The groups are shells around one centre, one inside the other: the same stretched ball of 7 dimensions in 10 sizes.
(in the rows, 128 means zero)
Some rows, each with its group after it:
[144  84 163 112 143 127 165 132  97 147]  k_783
[125 100 150  96 128 127 163 128  91 140]  k_705
[148 100 155 110 138 133 158 101  83 136]  k_815
[118  59 158  92 109 117 136 127  82 123]  k_726
[124 108 146 109 147 129 134 118 117 136]  k_375
[139  55 155 116 113 104 146 119  82 122]  k_940
[ 95  53 151  84 104 146 122 112 100  80]  k_991
[124  88 165 106 125 162 138 114 103 106]  k_815
[110  67 175  73 123 178 131 112  90 104]  k_815
[128 107 153  93 148 138 148 115 100 144]  k_847
[102 106 149  85 106 169 158 113  95  93]  k_726
[128  89 172  89 134 166 136 108  89 125]  k_815
[113  60 157  95 122 124 116 122 101 117]  k_726
[115  89 149  87 143 143 172 132 110 127]  k_940
[144  92 169 112 109 157 157 103  72 111]  k_11
[135 118 141 105 149 129 162 108 101 142]  k_847
[136 122 164 111 126 159 155 116  92 130]  k_375
[136 112 133 117 129 112 168 108  95 129]  k_705
[141 138 134 121 140 143 178  96 103 121]  k_991
[113 110 146  73 167 166 144  96 115 127]  k_991
[138 113 130 112 146 115 179 108 101 135]  k_705
[138  97 136 124  93 120 189 106  74  99]  k_11
[141  62 166 107 103 127 165 122  67 120]  k_815
[146 100 169 131 119 146 151 124  95 123]  k_375
[150  91 162 129 103 132 172 119  76 118]  k_783
[136  96 161  93 149 138 135 108  91 148]  k_940
[123  91 143 105  94 136 157  99  76  94]  k_11
[120  63 177 101 100 159 135 126  86 100]  k_654
[123  83 181  99 128 177 122 121 103 115]  k_375
[137  63 166 119  99 141 177 131  83 101]  k_726
[137 122 159 106 139 151 176 128  98 143]  k_726
[118  72 172  77 142 158 147 131  99 134]  k_705
[131  97 153  82 183 142 147 109 114 156]  k_991
[135  75 165 109  99 155 168 111  74  97]  k_705
[151  75 166 122 117 116 143 118  76 136]  k_726
[112  79 167  92 116 155 150 139  99 116]  k_654
[ 92  79 155  66 126 159 122 116 104 108]  k_815
[102  81 168  67 131 182 147 123 102 109]  k_726
[125  59 176 106  88 156 160 136  78  97]  k_783
[128  70 164 100 129 134 121 111  92 124]  k_847
[112  82 155 104 106 132 155 145 101 115]  k_940
[130  79 148 111 119 114 162 129  93 126]  k_654
[101  68 151  67 117 156 149 109  89  98]  k_11
[134 115 145 110 129 142 189 121  97 125]  k_783
[114  77 154  81 125 156 161 114  94 106]  k_847
[107  63 169  94  88 158 143 134  87  91]  k_783
[154  92 142 116 145 109 184 108  87 143]  k_940
[115 100 156  95 104 160 166 121  88 103]  k_654
[150  80 172 118 114 141 180 131  76 128]  k_783
[116  71 162  75 155 164 138 109 109 119]  k_375
[141  81 166 108 143 139 159 127  99 138]  k_783
[109  85 178  66 141 178 149 137 100 135]  k_991
[130 101 143 113 118 126 150 106  91 116]  k_847
[ 93  44 168  82  85 158 121 129  91  78]  k_11
[119  86 167 100 100 179 145 105  86  83]  k_11
[118  51 173  83 113 146 145 132  82 118]  k_847
[161 107 154 138 114 130 210 125  79 126]  k_940
[116  70 161  90 126 162 140 108 100  98]  k_815
[137 111 149 128  90 138 166 107  77  99]  k_991
[119  86 156  94 103 147 153 114  80 106]  k_654
[110  85 153  92 103 141 154 128  89 109]  k_654
[123  49 185 100 103 146 123 136  84 116]  k_705
[139 110 142 126  88 125 200 121  72 108]  k_11
[111  61 159  87 126 144 122 112 100 108]  k_847
[133  70 179  99 149 161 133 121 106 129]  k_375
[129  76 159 108  94 130 172 133  75 114]  k_654
[128  90 133 111 113 105 156 107  87 116]  k_940
[135  45 177 109  83 131 177 148  65 112]  k_375
[118  67 155  87 127 147 161 118  96 109]  k_705
[130  50 187 115 100 136 138 156  88 124]  k_991

New rows. What belongs after each?
[122  82 153 102 130 130 127 113 101 122]  k_783
[131  98 163  91 146 146 141 114  94 144]  k_705
[154  97 159 132 109 128 182 122  77 125]  k_783
[153  79 172 123 126 124 157 132  84 145]  k_847
[134  38 185 115  85 132 136 139  71 109]  k_11
[108  91 162  85 109 155 155 137  92 118]  k_705
[123  86 166 108 117 154 149 131 102 112]  k_847
[110 120 138  78 153 160 159 104 113 122]  k_11
[147  74 162 113 113 129 177 120  72 124]  k_847
[135  85 159 117  96 141 207 143  81 110]  k_11
[100  83 137  81 114 140 151 110  98  96]  k_726
[158  94 154 135 126 130 206 128  90 125]  k_991
[148  95 174 118 116 143 174 137  80 139]  k_705
[121  93 152  73 171 140 144 115 108 154]  k_375
[106  82 149  87 106 139 151 126  92 108]  k_783
[107  50 148  86 100 131 134 106  84  88]  k_991
[159  97 155 119 147 112 162 109  84 155]  k_940
[110  65 187  78 115 174 142 145  92 120]  k_726
[105 100 159  83 128 154 129 127 105 125]  k_940
[116 101 140  87 138 136 138  99 100 121]  k_815
[108  68 160  93  87 149 169 138  83  94]  k_705
[129 116 142 106 136 134 169 116 101 131]  k_654
[136 106 164 112 112 158 174 123  86 118]  k_783
[139  72 150 120 117 109 155 120  88 122]  k_847
[147  89 154 120 140 117 161 121  96 141]  k_654
[129  51 158 115 100 123 146 121  86 100]  k_940
[131 110 162  98 125 152 143 109  85 131]  k_375
[114  70 157  93  97 146 166 126  82  98]  k_654
[155 122 138 116 161 123 203 112  99 153]  k_375
[107  66 183  80 103 183 139 134  89 100]  k_705
[113  61 180  89 112 172 136 130  95 102]  k_847
[119  57 177  99  86 142 148 144  75 111]  k_705
[134 133 135 111 139 141 189 110 103 127]  k_726
[109  56 162  94  88 140 163 144  85  98]  k_726
[135 100 152 129 109 127 157 124  95 115]  k_726
[104  77 161  78 127 153 135 129 103 118]  k_654
[141  97 160 117 127 136 180 135  94 135]  k_654
[ 90  61 160  79  93 150 121 129  95  91]  k_940
[143  69 164 115 124 130 152 118  87 123]  k_654
[109  99 156  67 154 169 134 102 106 125]  k_11
[150  85 158 129 121 124 143 106  86 121]  k_940
[133 111 126 114 129  98 188 124  95 139]  k_375
[116  57 169  80 103 148 172 138  75 114]  k_375
[133  70 143 108 109 117 157 100  77 105]  k_11
[126  75 167  84 128 149 144 115  83 127]  k_847
[128  82 152 100 145 134 136 107 104 126]  k_783
[141  75 156 123 112 125 150 111  86 110]  k_705
[106  87 156  87 116 148 141 129  99 115]  k_654
[100  82 165  72 141 177 119 114 114 110]  k_940
[136  96 169  99 141 152 142 114  93 138]  k_847
[106  52 181  83 102 178 120 120  90  87]  k_726
[142  63 182 109 116 143 153 134  80 129]  k_783
[125 104 144  87 158 136 147 104 106 139]  k_705
[142 102 142 117 130 127 174 105  92 122]  k_654
[109  95 158  93  83 163 182 134  79  94]  k_11
[132 110 148 118 109 151 181 113  91 102]  k_705
[117  53 178  89  97 170 157 129  80  93]  k_815
[131  82 182 117  98 163 139 132  87 109]  k_11
[126  58 157  98  98 123 162 123  71 111]  k_726
